The rows come from 4 hidden closed curves, with some noise, and rows from the same curve form a group. Each curve winds through 6 dimensions. The rows are also pushed far along 4 directions, which tell nothing about the answers.
Known rows, each followed by its group:
[-13  -5  -6  40 -18  -2  12  30   7  41  15 -36 -11   9 -33 -27 -29   0
 -11  45  12  -2   7 -13  24] : Z438
[-10  -2 -37  18 -11  -9  20  46 -24  47   0 -54   4   2 -22 -13 -18 -13
 -39  75  -1 -12  22 -15  18] : Z667
[ 33  -1  -6  39 -29   7  -4  33  11   1 -19 -31 -31  -6  30  43 -62 -25
  11  39   6  18 -26 -31 -15] : Z667
[-26  -1 -27   7  11   1  19 -35   0  15  11 -17   8  -8 -18 -36  31   9
   6 -13  -9 -17  37  -2  27] : Z667
[ -2 -12  32 -41 -16 -37 -18  34 -26  27  11 -18   5  40  -9  -1   2   3
 -29  36   2  11 -22  22   0] : Z322
[  6  28 -18 -13 -38 -20   3  37 -27  -9 -11  -5 -50 -27   2  11   1 -23
  -2  24 -25  19  13 -45  -2] : Z438
[  9   2   7  19 -37 -16  -7  54  -1  26  10 -38 -29  16  -1   5 -48 -10
 -15  56   7  18 -16  -3   5] : Z322
[-10  13  21 -35 -27 -40  -9  60 -11  32  13 -29 -20  27 -35 -39  10   1
 -49  28 -17  20 -13   1  14] : Z667
[ 15  -9   5  77   3  11  17 -29  25 -15 -34   3   4 -20  20  34 -76 -16
  74 -15  -7  -3   6  -1  10] : Z989
[  5 -13  -8  55  -2  -1   3 -25  21 -15 -11  -7 -10 -33  30  31 -59  -3
  60 -18   3  13 -15  13   4] : Z989
[  9  13 -27  56  14  42  19 -20  45  -8 -17   9   6 -20  15   9 -26  -3
  44 -18   6 -23  31 -13   6] : Z438
[  1  32 -42 -43   4   8   5 -18 -26 -23  -2  32 -15 -30  14   5  64  -4
   8  -2 -19 -22  49 -25  -2] : Z438
[  1 -15  50  -1 -27 -24 -17  24   9   4  36 -21 -14  29  -4 -12 -32   6
 -17   7   6  27 -47  28   4] : Z989
[ 18  10  -2 -34   3  -1  -6  -1  -5 -23  -1  21   1   3  26  23  10 -15
   0   9 -23 -19  10   8 -14] : Z438
[-10 -19  54  10  -6 -15  -5 -26  -3 -19  14  -3   6  19   1   0 -24   3
  -3 -25 -10  23 -32  34   5] : Z989
[ 28  10  65 -26  -7   1 -21  -1   7 -43 -18  44  -9  16  18  26  -2  -2
  10 -53 -11  30 -34   4 -27] : Z989
[-31 -25   2  38  20 -16  24 -24   8  36  -6 -28  35  10 -42 -43 -20   4
  18  -3 -10 -20  22  17  45] : Z667
[ -1   4  12  10  -4 -19   6   0   8  -8 -20  -7  -5  -5  -3   2 -23 -13
  25 -17 -22   6  -2  -3   8] : Z667
[ -5  16  15 -31  11  17   2 -15 -17  -6  -7  28  17  13  -2   2  40  11
 -16 -19   8  -8  18  12   2] : Z989
[ 17   3  -4  58 -18  11   9 -35  -7 -33 -23  -5 -25 -41  47  61 -65 -19
  47  -4  -8  26  -6  -3  -6] : Z322
[-10   0  -7  -4   7   5  18  12 -13  16 -11 -10  19   3 -17 -25  14   5
 -15  -6  14 -14  13 -19   5] : Z322
[  5   2   4   4 -12   3  -2  -3   5  -4  20   2  -9   3   5  -2  -6   2
  15  15   0 -12   8   2   6] : Z667
[  6  21   1 -52   9 -10  -8  -1  -2 -25 -30  36   1 -12  19  11  37   5
  13 -55 -14  10 -10   0 -19] : Z989
[-27  -6 -16  14  -3 -13  27  28   2  32  22 -64  17  22 -26 -47 -12  -2
 -55  36 -11  -9   9   8  19] : Z438
[ 13  36 -25 -57 -11  -9 -17   7  -1 -33  -7  32 -41 -22  24  18  40  -9
  -5 -12 -36  16   6  -8 -25] : Z322
[  3  12 -21   0  17  14  -4 -22  -2   6 -24  31  -7 -18  -5  13  25   1
  30 -10  -4 -12  33 -12   8] : Z438
[ -6 -19  41  -9   0 -22  -4  32  -3   5  14 -14  25  25 -18 -20 -28   4
 -30  -1   3  13 -40  30  -2] : Z667
[ -6 -34  27  51   1   8  17  -6  -8  10   6 -26  31  13  -8  -5 -49   4
   1   0  25   1 -24   5   8] : Z322
[ 14  28 -28 -29  -6  25  -3  -5   5 -15   1  30 -25 -16  17   4  49   1
  11 -10   2 -16  33 -29 -10] : Z667
[ -7  17 -12  39   3  19  23 -27   5 -11 -24   9  -7 -20   3   6 -12  -8
  34 -19 -15  -2  38 -14  21] : Z989
[ -6  20 -23 -33  -6   6  19  26  -5  -2  28   5   5   3 -11 -37  42  -7
 -22  17 -10 -38  38 -27   1] : Z438
[ 29   9  50 -41 -11   3 -30  13  19 -55   9  28 -11  22  40  23  -5  -6
 -16 -35  -3  22 -55  15 -48] : Z438
[ -3  14 -52  30 -11   8   9 -21 -17   7 -16 -20 -28 -32  23  35 -10  -4
  14  34   1  11  31 -15  14] : Z322
[ -9  10 -27 -17  11  20  21   2  -7   7  11  11  18 -11 -11 -31  42   4
  -1  -4   8 -42  41 -24   7] : Z322
[ 13 -23  46  -1 -22 -22 -18  -5  12 -13   9 -26  -9  24  20   7 -31  -9
   4 -15  -6  20 -53   9 -15] : Z667
[ -6 -23 -50  60  35  23  14 -13  24  35 -10 -20  25 -15 -20  -4 -24  -1
  15  31  16 -29  23  -5  16] : Z322
[ -5 -34  35  63   1 -16   6  -6  22   7   0 -31  16   9  -1   4 -82   0
  36  -7   9  14 -38  30  15] : Z989
[ 30  15  30 -29   0  12 -27  15  -2 -29 -22  48 -15  -5  19  38   5   1
  -1 -28  13  31 -36  -5 -38] : Z667
[-11  -9 -16  44   8   3   6 -19  -5  30 -11 -15  -1 -13 -16   8 -22  -1
  24  26   1  -3  26   1  29] : Z438
[ -1  10 -24  -2 -15 -16 -12  18   6   9  18 -15 -33  -7   0   4  -8  -3
 -13  39 -15  11  -1  11   7] : Z322
[ 17  10  15   1 -33  -5 -17  20 -25  -8 -14 -11 -34   1  25  44 -27 -10
 -24  26   3  45 -26  -3 -14] : Z989
[  3  10  12 -20 -17   8  -4 -10  -6 -30  29  33 -25 -10   9  -9  27   3
  16 -21   1  -4   5 -13  -9] : Z438
[  8  12 -15   9   5  27  -2 -43   5 -26   6  32  -9 -29  41  30   5  11
  38 -22  15  -5  14   6  -5] : Z989
[  3  22 -35  24  -3   6  32  17  10  -7 -18  -3  -6 -25  -1  -7 -12 -20
  24   4 -18 -24  39 -41   8] : Z438
[ 11  13  -8  47 -26   8  10   8  15  -2   5 -10 -35 -12  12  14 -46 -16
  34  25  -9   4  17 -19  15] : Z989
[  5 -15   2  15  20   7   6 -47  16 -17 -13  13  22  -6  18   6  -2  -3
  47 -34  -5 -23  11  -2   1] : Z667
[ -8  -1  14 -29  -2 -31  -5   2 -10   8 -12   0   1  13  -5  -3   9   4
   9  -6 -20   6   1  20  13] : Z322
[ 16  -7  -7  45  28  32  16 -49  24 -32 -24  29  28 -22  30  34 -34 -13
  63 -29  -6 -31  20   2 -11] : Z438
[  4  27 -21 -41  -3  -9   4   6 -14  -2  -6  22 -10  -4  10   4  38  -5
  20  14 -19 -27  37 -11   6] : Z322
[-14 -17  35   0  11 -11  -1   7  -4  14  13   9  23  18 -34 -21 -11  15
 -18  -8   6   8 -18  34   9] : Z667
[  2  14   3 -27  26  13   0 -39  -7 -33 -26  44  16 -12  24  22  31  10
  27 -55  -4  -5  14  10 -13] : Z989
[  6  -4  -8  50  10   5  10 -40  22 -15 -16   9  -4 -28  19  26 -42  -5
  56 -16  -9   1  11  13  12] : Z322

New rows. What belongs after each?
[-13  -1 -11  11  34  18  10 -42  -8 -14 -26  28  22 -27  -3   6  14   7
  21 -44   0  -4  18   8   2] : Z667
[ 13  38  -6 -69  -3  -4  -2  37 -15  -5 -29  33  -1   4   8   4  43   0
  -5  -7 -16 -10  20 -18 -14] : Z989
[ 11 -15  83 -47   4 -25 -29  19   3 -16  -4  19  26  46  -1   3  -6  15
 -18 -43   7  29 -69  38 -24] : Z989
[ 17   2 -12  59   4  35  22 -20   4 -23 -31   9   8 -35  27  36 -44 -16
  50 -17   8  -6  10 -29  -8] : Z322
[ 15   1 -15   2 -20  -1  -7  31 -11   5  14 -18 -23  -7  10  20 -17 -16
 -24  57   2   5 -11 -11 -14] : Z322
[  7  14   8  32 -32 -10   3   1  -9 -15  -9 -16 -40 -15  23  33 -47 -21
   8  18 -25  33  -3  -4   5] : Z989
[  5  16 -25  21 -27  10   6  20  -1  17  14 -10 -38 -16  -5  -2 -10  -5
   3  42   7  -4  24 -31  14] : Z438
[-10 -34  29  20   5 -24  -4 -13 -19  17 -15 -29  24  20  -4  16 -36  -2
  -9   8   7  22 -34  32   6] : Z322
[-14 -11 -38   5  28 -11   3 -16   2  21  -7 -11  17  -8 -15   1   5  -1
   4  21 -17 -16  22  16  15] : Z322
[ 19 -18  28   1 -22 -28  -9  36 -13  -6 -16 -42  -6  15  22  31 -55 -22
 -29  22  -7  33 -57   1 -25] : Z667
[  7  42 -20 -27 -27   9   5  43 -23  17  -7   2 -33   4   2   9  20  -8
 -32  42  -4   0  30 -25   5] : Z989
[ -2  33 -44 -35  23   6  13 -20 -13 -10 -48  38   3 -28  10  11  54   2
  36 -38 -21 -24  56 -24   5] : Z322
[ 14   7  15 -10 -22 -20 -10  62 -15  16 -26 -20 -19   9 -14  16 -27 -12
 -35  31  -7  29 -28 -13 -12] : Z667
[ -4   7 -15 -17  -2 -17   5  26  -5  23   1 -22   4  15 -13 -10   3 -13
 -19  49 -28 -22  22  12  16] : Z438
[-31 -20 -23  18   8  -2  17 -20 -18  34  30 -27  20   3 -29 -37  17   8
 -19  34  10 -29  32   1  32] : Z438
[-31  -8 -21 -23 -17 -45   5  30 -13  34  30 -49  -2   5 -17 -43   7   8
 -29  27 -12   2  -3  20  21] : Z989
[-19   7 -27 -43  15   5   2 -16   7  -2  29  20  10  -9  -3 -46  70  25
   6 -39  10 -25  21  -1   8] : Z989
[-16 -42  -9  80  32  17  33 -42  15   6  -2 -38  56   4  -4   1 -56  -7
  17  10   8 -27   7  19  16] : Z438
[-22 -21  17  -9  34   9   8 -22  11  20  25  13  60  23 -16 -43  21  34
  13 -30  28 -37   8  45  21] : Z989
[ 15  -5  40  -4 -10   5 -21 -29  19 -43  13  18 -10   2  33  14  -9   6
  20 -50   7  17 -40  13 -22] : Z667
[ -3  -9 -40  50  11  23  19 -46  -4   2 -20 -17   2 -29  15  22 -17  -4
  32  11   5 -16  32 -17  15] : Z667
[-33 -24  -7  39  23  12  20 -35   1  34  26 -21  47   9 -16 -30 -10  27
   6   4  26 -29  20  40  37] : Z989
[  7  10 -22   0   8  -1   6  -3  -2  12 -25  10   3  -7  -7   4  15  -9
  24  10 -12 -22  34 -23  10] : Z667
[ 27  18  15  -9 -13  25  -3  -1  23 -46  17  45 -15  -5  34  14  -1  -8
  35 -20  -6 -15   0 -10 -21] : Z438
[  3   0   1  -7  -9  -2 -10   3  -9  -1   9  -4  -7  -3  33  23 -15   9
   6  12  14   7 -16  23  -3] : Z989
[ 10 -20   7  43  26  26  16 -50  23 -32  -7  13  36  -5  29  27 -38  -9
  34 -26   3 -20  -2  12 -12] : Z438
[ -5 -39  51  30  -3 -15  -4   5  13   1  25 -30  17  24 -16 -16 -47   1
 -21  -6   8  23 -59  32  -3] : Z322
[  5 -11 -17  28  -1  10   0 -27  -7   1   0  -5  -2 -19  28  34 -23   2
  21  15  19   0   3  11   1] : Z989
[ -6 -34  24  35  -9   0   3  14  -7  16  27 -31  18  16  -9 -12 -39  -2
 -19  31  20   1 -24   8   5] : Z322
[  1  14 -40  43   7  32  19  -3  -1  -1 -27  -8  -1 -39  12  20 -20  -2
   4   2  15   2  17 -21  -3] : Z667
[  1 -14  43  15   8  -9  -4  -9  26   1  -8  11  16  20 -17 -13 -21   3
  32 -33  -3  -1 -17  15  10] : Z667
[ 25  22  -7 -21 -33  -9 -14  56   1   5   4   1 -30  -2  22  18 -16  -8
   5  35   0   2  -6  -8  -9] : Z989
[ -2  20 -40 -24  21   3   9 -23  13 -20 -29  35  -3 -38   9  -8  52   5
  38 -63 -17 -10  25 -31  -9] : Z989
[-11 -17  10   6   0 -31   4  -2 -23  15 -22 -27   8   9  -7   9 -24  -7
  -6  11  -5  16 -13  14   8] : Z322
[ 16  13 -41  -9  22  22  -4 -22  12 -16 -33  36   6 -37  28  26  26   9
  47 -44  18 -10   8 -21 -21] : Z989
[-14 -33  12  14  10 -18   9 -18  13  24  -4 -34  29  24 -21 -28  -8  -3
   7  -3  -8 -21   0   3  16] : Z667
[-18   3 -36   5  -6 -21   7   9 -12  20   5 -40 -18 -10 -13 -11  -2  -8
 -28  34 -25   7   9   7  19] : Z322
[-13 -33  57 -18  23  -2  -7 -16  17 -18  30  20  40  31 -16 -42  12  21
 -11 -60  10  -1 -42  38 -10] : Z322
[-18  15 -51  32  18  12  41 -26  12   2 -20 -10  20 -34   0 -18   0  -6
  38 -22 -17 -35  53 -17  25] : Z667
[ 12  -2  -6  20 -26   3 -12  26  -2  12  11 -27 -33  -1  13  21 -31  -3
 -27  42  18  34 -29  -4  -9] : Z322
[ 13  33   3 -45 -14  -2  -7  38   9 -10   0  30 -26   4  -7 -15  29  -6
   0 -12  -9  -4   7 -27 -11] : Z438
[  3  37 -17 -31   3  19   1 -10   0 -26   3  43 -17 -26  11  -6  44   7
  15 -36  -7  -6  26 -10  -6] : Z667
[-10 -23  59  -9   2 -18 -13 -11   0  -5  10  -4  18  27  -7 -15  -1  23
 -12 -43  16  28 -47  30  -3] : Z322
[ 10  -8  14  -1  -4 -11 -28  -5  18 -16  20   8 -22  -1  14  21 -18  -1
   6   2  -8  21 -30  30  -9] : Z322
[ -8  19 -61  41  -9   3  35   8 -18  17 -25 -18 -15 -41 -16   0 -11 -20
  27  29 -17 -21  57 -56  23] : Z438
[ 12  -3  55 -36  -9  -4 -30   1 -13 -19  10  18  -6  24  20  20   8  12
 -32 -19  17  33 -50  22 -26] : Z989
[ 10 -13  40   9  23  13   1 -23  25 -40 -12  26  35   0  20   7 -24   6
  30 -70  12   7 -39  16 -20] : Z667
[ -9 -21   6  52  -9   6  21  10  -5  27   4 -39  18   6 -12  -8 -41  -2
  -5  24  28  -5   0 -11  17] : Z322
[-15 -18  15  33  15   7  19  -5 -14  35  -7 -26  38  27 -21  -4 -30   8
 -14  23  18 -10   9  28  26] : Z989
[  6 -26  24 -11  26   1 -15 -22  12  -8 -10  23  29  12  -3   1  12  13
  12 -45  22   1 -28   9 -17] : Z989
[-17  -1 -36  16  39  20  30 -27  -6  -1 -21   2  39 -25  -1  -7  12   1
  16 -20  -3 -30  36  -5   6] : Z667
[-15  -1  -1 -28  11 -10  -8  -4 -15  26   2   6   6   8 -29 -17  34   7
 -11   9  -8  -8  17  10  19] : Z438
[  5  17  -3 -62 -14 -28  -6  26 -11   8 -10  -1  -8  15  -7 -15  47 -11
  -9   5 -34 -16  15 -27  -2] : Z667
[ -9   5 -34  61   2  12  36 -33 -14   9 -40 -19   4 -29  17  29 -38  -7
  53  -1   2  -6  41 -19  27] : Z322
[ 10 -10  34 -20  10  -4 -10 -28   2 -21   5  36  18  14  16  17   5   8
  34 -25   3 -10  -8  28  -5] : Z322
[ -7  11 -46  51  -3  29  43   4 -10  19 -21 -22   9 -26  -3  -5 -15  -7
  17  19  11 -26  47 -41  18] : Z322
[ 15  12 -24  40 -14  19   4  19 -12   2 -19  -7 -24 -32  15  43 -38 -10
  -4  34  12  21   2 -18  -9] : Z667
[ 18  26  -9  -4 -30   9  -5   2   9 -30   0   0 -45 -21  38  21  -3 -11
  14  -5 -10  15  -3 -22 -12] : Z667
[ 13  -1  61 -36 -32 -26 -33   7  -7 -19  21  16 -28  26  28  18 -10  10
   4 -12   8  39 -42  32 -13] : Z322
[ -7 -20   3   6  43  16   1 -24  34  -8  14  22  43  -1 -21 -33  14  13
   8 -38   7 -25  -8  18  -4] : Z322
[  7 -20  -7  65  15  13  -9 -40  34 -13 -16   0  -4 -27  18  36 -52   0
  38 -15   4  19 -19  19  -2] : Z322
[ 11  -2  11  28 -13   3   7 -19 -22 -15 -33  -3  -7 -13  33  46 -39  -9
  36  -7   8  20  -6  -6  -3] : Z322
[ -4 -42  24  22 -17 -52 -10  16 -13  11  -8 -57   0  11   0  16 -65 -15
 -13  23  -9  44 -59  25  -1] : Z989
[ 28   8  32 -33 -10   0 -34  15   9 -23  -1  31 -12   2  44  37  -5  12
  11 -25  20  25 -49  22 -33] : Z989
[  3  -4   5 -38   4 -26 -13   5  -8  -2  11   9   0   9   0   3  16  -3
  -5  15 -23  -8   0  22  -1] : Z322
